The rows of a group lie close to one hidden flat surface of 11 dimensions, which passes through zero. Surfaces can cross.
Some rows, each with its group after it:
[ 18.9  11.8 -20.8   0.5 -19.3   6.2 -14.8  23.2  14.6   8.9  10.4  43.8
   3.7  32.1] | (3)
[ 11.2   1.0 -20.2  -1.5   0.5 -16.4  -2.6  -7.9   8.9   7.1  41.7  29.1
 -30.6   6.0] | (1)
[-36.4 -19.4  19.8   7.7 -11.7 -21.5   4.9 -26.2  -8.7  -3.9  -2.4 -14.0
 -27.4   3.6] | (0)
[ 23.4   9.6   1.6  -2.9  22.6  -5.0   6.0  36.7 -17.7   1.9  26.2  14.7
  -3.2 -31.1] | (0)
[  3.5 -21.2 -24.3   5.1  17.2 -18.0 -13.4  -5.4  20.6  15.1  -7.4   7.0
 -10.0   6.8] | (1)
[-26.8 -18.5 -16.5 -21.7 -25.7 -10.7   6.3  -5.5   9.2 -10.6  32.5  29.0
 -27.6  -2.3] | (3)
[ 33.1   9.9   2.2   7.1 -16.9  31.9  13.6   4.4   1.8  -7.1  -8.7  -3.4
  42.6   6.2] | (1)
[-11.8  23.3  17.2 -28.2   2.8  23.4   1.2  16.8   8.1  -3.6  37.7  -2.0
  16.4   6.1] | (3)
[ 33.0 -42.8  10.6 -25.0  -4.9 -20.9 -19.6 -24.7  14.6 -33.9 -26.1  -5.7
 -12.8  27.5] | (2)
[ 24.3  -3.6   2.9  23.1  -7.5  23.3 -40.6  -6.0 -22.4   3.1 -13.3  15.0
  -9.9  -1.3] | (1)
[ 15.8  17.1 -19.4 -19.4  -5.8   2.5  19.9  39.0 -15.0   8.9   5.8  27.1
  -6.3 -40.6] | (0)
[ -7.9 -33.4  -2.2 -44.5  -5.7 -32.6  -1.5  13.2  30.4  -1.8  32.8 -23.2
   1.9 -26.6] | (2)
[ 27.5  13.6  -3.4  12.7   5.4   0.1 -16.0  -3.1   6.1  46.2   2.4  41.2
   6.8 -29.3] | (2)
[ 52.7  -2.1  15.5 -17.0  -1.8 -33.3  -7.3  17.4  14.3 -10.2  -4.8  -1.0
  11.1  11.8] | (3)
[  2.7   5.4  19.6  28.1   3.3   4.2  20.5 -16.3 -15.1  30.6 -14.8  -2.5
  -2.8  -7.9] | (1)
[-38.8 -37.7   1.1  23.0  20.6  20.6  15.9   7.9 -12.7  13.1   1.4 -22.4
 -10.1   9.3] | (0)
[-29.6  11.8  13.4   5.2  -4.5 -21.8   1.3 -10.6  -6.7   0.3 -31.0  16.5
 -23.8  30.1] | (3)
[-35.8  -7.9   6.0  -3.2   2.1  39.9  -2.0 -24.5   5.4  12.3  15.4 -28.7
  -3.3   9.3] | (3)
[-12.4  22.0  25.3  -5.8  21.0   6.8 -36.5 -15.1 -13.2  22.5  -2.7  20.3
 -19.0 -26.8] | (2)
[-22.0  18.0  32.7 -28.6 -15.5  -0.5  -6.3 -21.9  12.2 -15.8 -10.0 -26.5
   4.7  37.6] | (1)
[-68.3 -17.9 -17.9  19.4  18.0 -13.3  -1.2   5.7 -20.7   4.9  -9.9 -25.2
 -34.9 -22.1] | (2)
[ 10.7  -8.2  30.4   3.2   1.2  -5.9  -2.2  -9.1   8.6  46.3 -17.9  27.0
   3.4  -1.7] | (2)
[ -4.4  25.5   1.4 -26.6   4.2  -2.6 -15.1 -18.2  32.6  -0.7 -10.6 -14.2
  23.9  29.3] | (1)
[-20.0 -37.1   3.2   8.4 -18.0 -31.5   4.0 -11.8 -13.1  -9.9 -28.0  -3.1
 -36.0  12.7] | (1)
[-35.6 -14.1  25.2  -0.6   3.9  13.1 -12.5  -8.4  -1.1  14.4  33.1   1.4
 -31.8  39.2] | (0)
[-31.8   4.6 -19.4 -30.0  29.0  -4.0 -15.4  32.7  18.9  -5.6 -30.4 -15.3
  18.8 -10.7] | (0)
[ 12.3 -15.1  -0.5  14.7 -22.2   2.6   9.9 -23.9  12.1  22.7 -42.0   7.7
   5.4  30.4] | (0)
[ -2.5  -9.1 -38.6 -10.7   2.4 -26.0 -14.3   7.8  16.5 -11.4 -14.3  12.2
  13.2 -43.7] | (0)
[ 40.8   7.1 -16.0  20.5 -20.9  13.8  38.7  18.0   7.2  -7.0  29.3  -1.5
  30.1  26.1] | (2)
[ 21.1 -10.5  13.9  35.9  41.5 -13.1   8.4  27.4 -30.3   7.7  -6.4  -0.2
 -15.9  -7.6] | (3)
[-19.2  -4.3  -5.1   4.1  -8.5   3.5 -23.7 -22.4 -17.1  -8.5  27.9  -5.4
 -41.9   1.3] | (1)
[ 17.3 -13.3  24.8  -2.9  21.1  -1.3  -7.8   3.4  18.9  -6.7  18.7 -15.1
  18.5  26.2] | (0)
[ 31.4 -51.8 -10.4   7.5 -16.6   2.2   4.6   9.0   3.5   4.0 -10.6   8.4
   3.6  -5.1] | (1)
[ 25.5 -37.8  -0.6  17.5  -5.8  -5.5  26.4  -4.1 -14.2   4.1   1.8 -18.3
  -6.8 -21.8] | (0)
[ 15.7   2.4 -22.6  13.2   3.8  -9.0  18.0 -15.8   7.1  23.1  15.7   5.3
  -1.7 -33.7] | (1)
[  4.1 -10.3 -19.9 -15.6 -14.1   9.4  14.6   2.1  19.1 -19.7  13.0 -45.5
  33.5  -4.2] | (2)
[-11.9  13.0  35.6  -4.6  -9.4   5.2  -4.0 -24.9  -2.6   9.0  16.8  10.1
 -23.5  33.0] | (3)
[-19.3   9.4   2.5   1.7  -6.5  -1.3  26.9  19.7   5.6  23.3 -10.3  21.4
  19.1 -12.9] | (2)
[  9.8  -6.8  15.1  32.0  13.9  12.3   0.6 -18.3 -19.2  35.9  -3.1 -19.8
  -8.2 -23.4] | (2)
[  1.7  27.3  -3.0 -11.5  -0.4  30.3 -14.5   5.7   0.9  12.7  20.7  14.2
  -6.6  18.2] | (0)
[  3.9 -16.7   0.2   8.9  11.3   7.5   8.2 -12.6  -9.5 -14.9   2.6 -37.4
  -0.9  -6.6] | (3)
[-45.3 -20.4  24.8 -12.7 -12.8 -25.0  -0.3 -19.6  15.7 -22.0   3.5 -10.7
 -17.5  45.2] | (0)
[-28.9  13.3   1.0  -2.9 -23.6 -14.7 -10.0 -27.8  -2.9  -9.6 -11.2   4.2
 -23.3   9.0] | (0)
[-10.3 -11.2 -26.1  -4.5   0.5  37.8 -41.9  19.1   9.4   3.9 -10.0  18.2
  14.9  -3.5] | (1)
[ 25.0  12.7  11.7 -16.3 -15.6  -2.6  -9.9   8.0   0.4  11.5  20.7  -6.9
   9.3 -34.4] | (3)
[ -4.9  10.5  -9.3  33.4 -24.7  25.9  -4.9  13.9 -23.3  39.6 -10.3  -3.8
   5.7 -27.6] | (3)
[-20.6 -14.3 -19.2  10.2   4.8  17.3  17.6  21.2 -21.3 -14.6   8.4  26.8
 -13.2 -19.3] | (2)
[-40.4  18.9  18.9  -3.6  36.0 -17.9   5.1  -1.5  17.1  46.5 -16.5   4.2
   1.2   5.7] | (1)
[  4.1  -0.2  -7.6  17.8  15.2  12.8  -6.1 -21.4 -31.0 -29.9  22.3 -41.3
 -24.7 -15.2] | (3)
[ -9.5  37.2  14.0  -5.2 -10.5  11.5  -0.5 -20.8 -24.4 -44.0  -5.8  -8.7
  -6.6   5.0] | (2)
[ 16.7 -15.3  26.0  20.9 -24.9 -12.9  -5.3  27.2 -21.1  38.1  -3.7  -5.3
 -17.7  11.6] | (3)
[ 16.4  10.2  -9.7 -28.8  -7.6 -14.0 -11.5  -4.6  30.5   4.1  19.6 -38.0
  32.2 -28.3] | (2)

New rows. What belongs after each?
[-14.7  16.5   7.0  -5.0  15.3  16.9   5.1 -18.9   7.7  12.3  -4.9   4.7
  18.0 -18.0] | (3)
[ 24.8 -36.1 -17.0  23.1  -9.3  -7.2  47.5  -8.8  -0.3 -15.0  -2.7  37.9
 -12.2  18.9] | (3)
[ 11.3   4.6 -19.5   2.4 -10.2  12.2   8.1 -26.4  26.2  28.9   3.7   5.5
  19.2  -8.9] | (1)
[ 36.7 -22.8  -3.2  27.9  -7.3   4.3  47.3  -3.7 -12.7   6.4  35.9  -0.2
  -9.8  -1.9] | (1)
[ 21.8 -21.1 -11.1  -9.5  -2.9 -12.2  11.8  58.2  11.3 -10.4  -6.3 -10.9
  29.2   8.3] | (3)
[ 40.2  38.8  26.7 -13.0 -10.3 -25.2  -6.9 -12.0  -4.7  12.3 -31.5   7.5
  10.9 -15.8] | (0)
[ 10.7 -11.1 -35.7 -10.8  21.8  -0.7  16.1  15.0   6.8 -41.8  39.4  29.2
  -5.8  -9.4] | (3)
[-29.6  10.0 -24.5  33.4  -5.3  15.0  21.6 -43.0  -7.7   9.5 -17.1 -26.8
  -4.3   1.3] | (1)
[ 15.4  -7.5 -44.0   5.2 -13.6   8.3  17.8 -11.3   7.0 -13.0   8.0  -9.9
  15.2 -32.0] | (1)
[-21.3  -0.2  32.7   6.4 -15.4  35.6  28.3  -5.2 -14.1  40.7  -1.2  -3.9
 -14.1  21.0] | (0)
[-44.1 -34.0  -9.3  -2.4  20.3  -7.2 -10.5  -0.3  -1.7   5.6 -26.5 -35.7
 -28.2  10.8] | (0)
[-25.2  19.2  -4.9   1.7  -3.5 -16.2 -17.8   1.5  13.6  29.3  20.3  11.9
 -14.7   7.9] | (2)
[-46.4  20.8   2.6   7.1  17.4   1.8 -16.4  -2.7  18.1  -8.0   0.8  11.5
  30.0  -4.3] | (0)
[-32.9   4.5 -11.0  12.4  26.7  32.2  10.9  19.6 -40.8 -40.1  -6.9 -18.0
  -8.0 -15.1] | (2)
[ -7.4 -24.2 -47.2  -2.0  -7.3  26.6 -35.0  20.4  25.9   0.1 -26.9  35.5
  18.8  13.8] | (1)
[-25.4  -9.2 -29.8  -9.6   0.6 -13.9 -30.6  -2.7   6.5  -0.7 -30.5  12.2
 -37.2  27.0] | (0)
[ -3.4 -29.5  22.5 -16.1   0.8  -6.6   7.9  30.0 -15.9 -29.9  29.3 -12.3
 -19.0  12.3] | (1)
[-54.1 -10.2  -3.4   3.8  19.1  10.7   1.7  23.1  -4.0   9.2  14.5   4.0
  -8.0  -9.9] | (0)
[ -7.2  23.9  -3.1 -10.3  26.0  -7.4 -26.5 -32.4  -2.1 -27.5   3.1 -16.1
 -11.9 -18.9] | (3)
[ -5.3  -1.0  15.0 -22.4   4.6  54.4 -30.1 -36.1 -11.3   0.0 -21.2  25.3
   5.8 -47.3] | (2)
[ 15.4  -3.8 -27.0  -8.1  14.2 -19.5 -21.5 -11.2   6.4 -23.5   9.9  13.8
 -17.3 -15.8] | (3)
[-31.5 -21.6 -13.7 -27.3  30.0 -14.5  -3.7  25.9  14.0 -20.7   8.3  -5.0
  -6.6  -1.6] | (3)
[ 29.4   0.5 -22.4 -10.2  12.9  39.7  -0.4  20.8   9.7   1.1  -8.3 -30.1
  28.7  11.3] | (0)
[ -4.2  -0.2  -4.6 -24.4 -21.3 -37.6  18.2 -27.3  26.8 -20.8   1.6 -12.7
 -11.5  33.4] | (1)
[ 23.1  -3.3  10.0   3.9  19.6  10.7   9.8  16.2 -17.7  14.3 -11.5 -20.4
  -1.4  -7.9] | (0)
[-26.3   1.7  -5.3   1.3 -21.7 -12.9   1.5 -16.1  -9.6 -20.4   4.1 -20.5
 -25.1  11.3] | (2)
[  9.4 -23.7  29.2  -1.3   4.0   7.8  -1.3  30.8  -8.6  -9.3 -43.4 -17.2
  28.1  11.1] | (1)
[ 28.0  -0.7 -18.6 -23.4  27.5  -6.2 -14.9  41.6  -2.5  -3.0 -10.4  -2.6
 -12.6  12.8] | (0)
[  1.4  -1.1 -23.9 -17.9  26.3  23.4 -29.3  21.0  38.8  18.0  19.9  -1.0
  29.8  13.9] | (2)
[ 30.1  11.7 -18.8  11.5  40.7 -16.7 -18.6   9.1   5.0   6.9  -0.4   4.2
   1.9  -2.9] | (1)
[  0.2  27.4 -24.4 -37.5  -1.8  20.7  -2.8  40.2   0.6 -30.1  20.2   5.7
 -11.8  41.2] | (0)
[-12.6  22.6  27.8  -1.4 -24.3 -27.0  22.4 -10.7 -14.6  -7.7  -1.9  15.8
  -6.5 -10.7] | (0)
[ -5.2  28.4  -3.9   6.7  13.1   9.4  -6.5 -15.0   6.4  15.8 -12.6  31.8
   9.5  -7.5] | (3)
[-11.0  -4.6  38.9 -20.0  -1.2  -3.7  -9.2 -18.4  -5.1   8.3 -18.7  15.1
 -16.5  -3.6] | (2)
[-23.9 -19.0  27.6 -35.0   3.9 -15.0   2.2   1.2  14.0  12.0 -16.8 -34.9
   6.6  -9.3] | (0)
[ 22.4   2.5  21.7  -7.1 -13.2   1.7  37.2  31.1 -25.3  26.2  22.6  26.9
 -17.6 -17.7] | (0)
[ 20.2 -26.9   6.2   4.3  20.3  10.3  28.2  15.5   9.7   2.2   9.0  12.7
  14.2  17.4] | (3)
[-25.1 -22.9 -12.1   5.5   1.6   9.6   5.8  39.1  -4.5  10.9  11.0   0.4
  -8.2   3.7] | (3)
[-23.1 -11.2  -9.8  -3.0  -7.7 -13.9  15.7  15.5  -9.1 -21.2 -16.3 -27.1
   1.4  -7.2] | (3)
[ 19.3  16.3   8.4 -27.3 -21.7 -11.8  11.6 -10.1  11.2 -21.8  10.7  -2.6
  18.6 -15.4] | (3)
[ -2.1 -37.1  -7.3  -0.7 -16.9 -13.6  31.9   5.3  10.5   0.5  24.6  18.0
 -19.6  30.5] | (1)
[ 25.9  -4.9 -14.3   2.9  35.6  29.6   1.1  44.0 -26.7  22.8 -20.3 -23.1
 -20.6  12.2] | (0)
[ 19.2  10.2 -13.1  10.5  -4.5  -9.3  63.1   9.3   1.1 -29.7  24.2 -13.9
  11.3  23.4] | (1)
[ 40.8  15.3   7.3  12.7 -12.3   5.8 -28.4 -26.7 -11.3  -9.3   9.9 -22.6
 -11.0  23.1] | (3)
[  0.7  16.2 -18.8  15.6   3.3   4.8   4.0  17.1   4.4  43.7  10.0  27.1
  15.1 -34.8] | (2)
[-17.8 -12.5   6.6  11.6   9.2 -10.9 -15.0  -4.9   2.5  40.2 -41.9   0.7
  -3.4  -9.2] | (3)
[  1.6 -29.3  -8.4 -15.2   0.9 -14.1  -4.8  19.3  33.5   9.6  10.7  28.0
  -0.3  43.5] | (2)
[  0.6  10.2  -1.3 -19.2 -33.8 -12.3  -2.4   7.3  -4.1   1.2  25.6   2.4
  -8.5 -36.0] | (3)
[-15.5  23.6   7.6  -8.2   0.3   1.5  19.0  23.1  17.0  14.8  17.1 -25.6
  31.5  17.3] | (2)
[ -2.0  12.6 -12.9  17.6  16.1  -2.5  -0.3  12.5   2.1  -3.6   9.2  21.4
  27.9 -42.6] | (0)
[-35.4 -17.0  35.0 -13.7   8.6  15.0   7.3  25.2 -18.7  -0.9  15.2 -22.9
  -6.6 -13.8] | (1)
[ 30.7 -12.3  27.1   2.6  -9.3 -21.0  -3.4 -27.5   0.9 -22.3  25.7 -18.3
  -9.6  13.1] | (0)
